There are 3 ways to turn a row about zero (a turn may also mirror it). The second row of each pair is the first, turned, with some noise. The first 27 pairs use one turn. New pairs use 2 turns, one after the other, and a turn may come again.
Some pairs, each with its turns in order after it:
[-16   6 -11 -15 -19 -15  15  20]
[-15 -19  -1 -24 -10   3  -9 -20] : k602

[-11  10   6   0  22  19   1 -17]
[  6   6  15 -11   0   5  13 -31] : k155

[-11   0  14  11  12   5  -5 -14]
[ 1  3 13 -1 -1 27  0 -5] : k243

[ 10  10  -1  -6  11   4 -18   1]
[ -8   9  -3  24   5 -10   2  -4] : k602

[  0 -12  -8  -2  11  15  18  -2]
[  8 -17   5  -4  -7 -14  12  -6] : k155

[ 11 -20   0   4 -14 -21 -22  15]
[ -9   4 -14   5  15   6   2  38] : k155

[ 19  17  22  -4 -18 -22  12  -8]
[  6 -29  22  14   2   4 -25  -2] : k602

[-20   0   3  20   5 -16   4   4]
[ 21 -13  -7  -5   2  13 -14  -5] : k243

[-20 -15   2 -15  -7  -8  18   1]
[ -4 -27  -7  15  15  -7  -9  -8] : k155

[ 14  -1  16 -16  22 -20  -7  12]
[ -3   6   9   5  28 -24 -18  -1] : k602

[-15 -11 -13   4 -19 -14  -2  22]
[-27 -14 -11  10   8  -5  -9  17] : k155

[ 19 -21  10  19 -18 -11  18 -13]
[ 22 -10  -5 -19  14 -13 -19  20] : k155

[-22  -3   0  16 -19   5  14  -4]
[ 14 -12 -11 -20 -14  15   7   2] : k602

[ 22   3 -20 -21  -1  16 -15  17]
[-26  23   5  11 -12  -6   1 -24] : k602

[ 11 -22 -17  17  -2 -22  11  20]
[ 38  -9  -2   1   0 -23  -9   4] : k243

[-6 11  3  3  9 -2  2 19]
[ -6  -3   0 -11   9  -3 -19  -8] : k243

[-18  16 -17  20  16   0 -22  -5]
[-27  27  10  -9   3  -7   9 -14] : k155

[-15  19   1 -18  17  -1 -17  -5]
[-29 -15   4   6  -3  10 -10   0] : k243

[  3  -1  -1   4   8   1 -21  -4]
[ -4   3  10   4 -19   5  -5  -2] : k243

[  0  14  15  -5 -20 -18   5 -19]
[ -1   0 -21  23   6  15  15 -14] : k243

[ -5 -15 -16  13   3  -5 -14   7]
[-19   4  -2  -3  13 -11  11  13] : k155

[ 10  21  19  14 -21   2  11  -1]
[ 11   6  -8 -17 -12   6 -28   1] : k155

[ 12 -17  13  10   1 -14  15  19]
[ 29   9   0   5  18  -9 -14   2] : k243

[-19   9   1   2 -17   1  16 -20]
[  7 -27   2 -10 -12  13  14   8] : k602

[ 0  7 15 16 -5 19  6 -8]
[ 22   1  -6  11 -18   4   0   8] : k602

[-18   5   4   4  -8  16 -21  -6]
[ 12  -3 -13   8   0   3  24 -12] : k602

[ 15   6   8 -14   7   3 -14 -20]
[-17   5  14  21  -6   3   9  -4] : k243

New pairs, each followed by its turns in order:
[-22  -2  14 -21 -11 -16  -7 -22]
[ -1  22 -27 -13 -23   8   7   3] : k243 k602

[  7 -16 -16 -17   5  -7  -1 -21]
[ -7   5   0  -9  28  15 -13   0] : k602 k243

[-21  10  14  -3  12 -10  -8  11]
[ 13 -21   8  15   0  -9   1   8] : k602 k243

[  7  20   1  -3 -10  17   9  11]
[ 14   8 -18   2 -16   6  10   1] : k602 k243

[-16  18   9   6  -7  17  22   8]
[-30 -17  12   2   5  -1   8   9] : k243 k243

[  0   0 -22   4 -14  12 -14  -9]
[ -5 -20   3  12   0  -1 -23   7] : k243 k155

[ -3  -9 -16 -13 -17 -20  13  13]
[  2 -12  13  15  22  18   8 -14] : k602 k155

[ -3 -13  20 -14 -20  -6  18  18]
[ -5  37  -4 -10   5  16   5  -1] : k155 k602

[ -6   0  -9  12  21 -11 -17   7]
[-26   3 -18  -4   0  -8   7   8] : k602 k602

[ 10 -20  -3  -5  14   8   0 -14]
[  5 -13  -8   5  -8 -18 -16  -2] : k602 k602

[ 16 -21  -8  11  -7  10   5  16]
[ -2   3 -10  22   3 -17  -4 -17] : k243 k243

[ 20 -19   2  13 -18  22   4   7]
[ -2  15  -7   6  13 -25 -10  26] : k155 k243

[ 19   0   3   6 -19  10  18  -3]
[  4  -6   6 -14  -2  28  -8  14] : k602 k155

[-11 -10  21   5 -22 -19  22 -22]
[ -4  -5  29  23 -25  -6 -13  11] : k155 k243

[ 15 -14  -9  12   4  -3 -10  13]
[  7  10 -11  18  -5  -6  -5  -8] : k243 k243

[ -4 -12   6 -19  15  -9   3  -2]
[  0  -6   4  -7  16 -19  -6   6] : k602 k602

[  9 -12  21 -13  19  10   3   5]
[  7  26 -19   6  -3   3 -10   1] : k602 k155

[ -6 -10 -10   7  -3 -20  -9 -19]
[ -2  22 -22   5   0   1   6 -13] : k155 k155

[ 22  -4 -16 -13 -16 -11  22  -6]
[-14  -8   3 -17   4   4 -23  25] : k243 k602

[-21  -8  20  -6 -21  19  13 -19]
[20 -6 11  0 24 15 27  3] : k155 k155

[-16  21 -15 -21 -18   0 -21 -11]
[ 16 -10   6 -15  13  22  23  16] : k602 k243

[ 2 -3  5 -7  9 -3 -1  5]
[-5  2  1  2 -8  2 -2  6] : k155 k602

[ 14 -11  -1   3  15  16  -5 -14]
[ 12  -8 -17  -6  -1  15 -13  -9] : k243 k155

[ 15   7 -20  15  14  -2 -20   6]
[ -9  -3 -13   9 -19  -1 -25 -15] : k155 k155

[  8  12   4  -6  22  -1  18 -11]
[  7   3  -1  16  -8  -2  20 -17] : k155 k243

[-14 -22 -19  18  14  16  13  12]
[ 17 -10 -16  28  -2  23  17  11] : k243 k155

[ 20  11  16   4 -19  -3 -10 -22]
[  3   9  -3  32  -4 -16  -8 -18] : k155 k602

[-12  18   2  -7  -6  20 -19 -11]
[-18 -18  16   1   1   6 -10 -16] : k243 k155

[  8 -18   1  21 -17  14  -8  13]
[-11  -2  -9  -4  13 -19 -15  24] : k155 k243

[-20   8  12  -7 -21   7  -8 -11]
[-15  13  18  -2  -9  19  -1  14] : k155 k243

[ -9   5 -13  -4   9 -13   8  -2]
[ 6 -8 -3 -1 12 -9 11  8] : k243 k155

[-19   5  22   6   1 -21  15  -6]
[ -1   3  32 -18 -11  -6   8   6] : k243 k243

[ -9 -21 -13 -10  15   8  20  14]
[  1   0   7 -30   7  15  -6  20] : k155 k602

[ -1  22  -2  -9  -7   5 -22   1]
[ -4  -6   7 -20  -7  20  -7 -16] : k155 k155

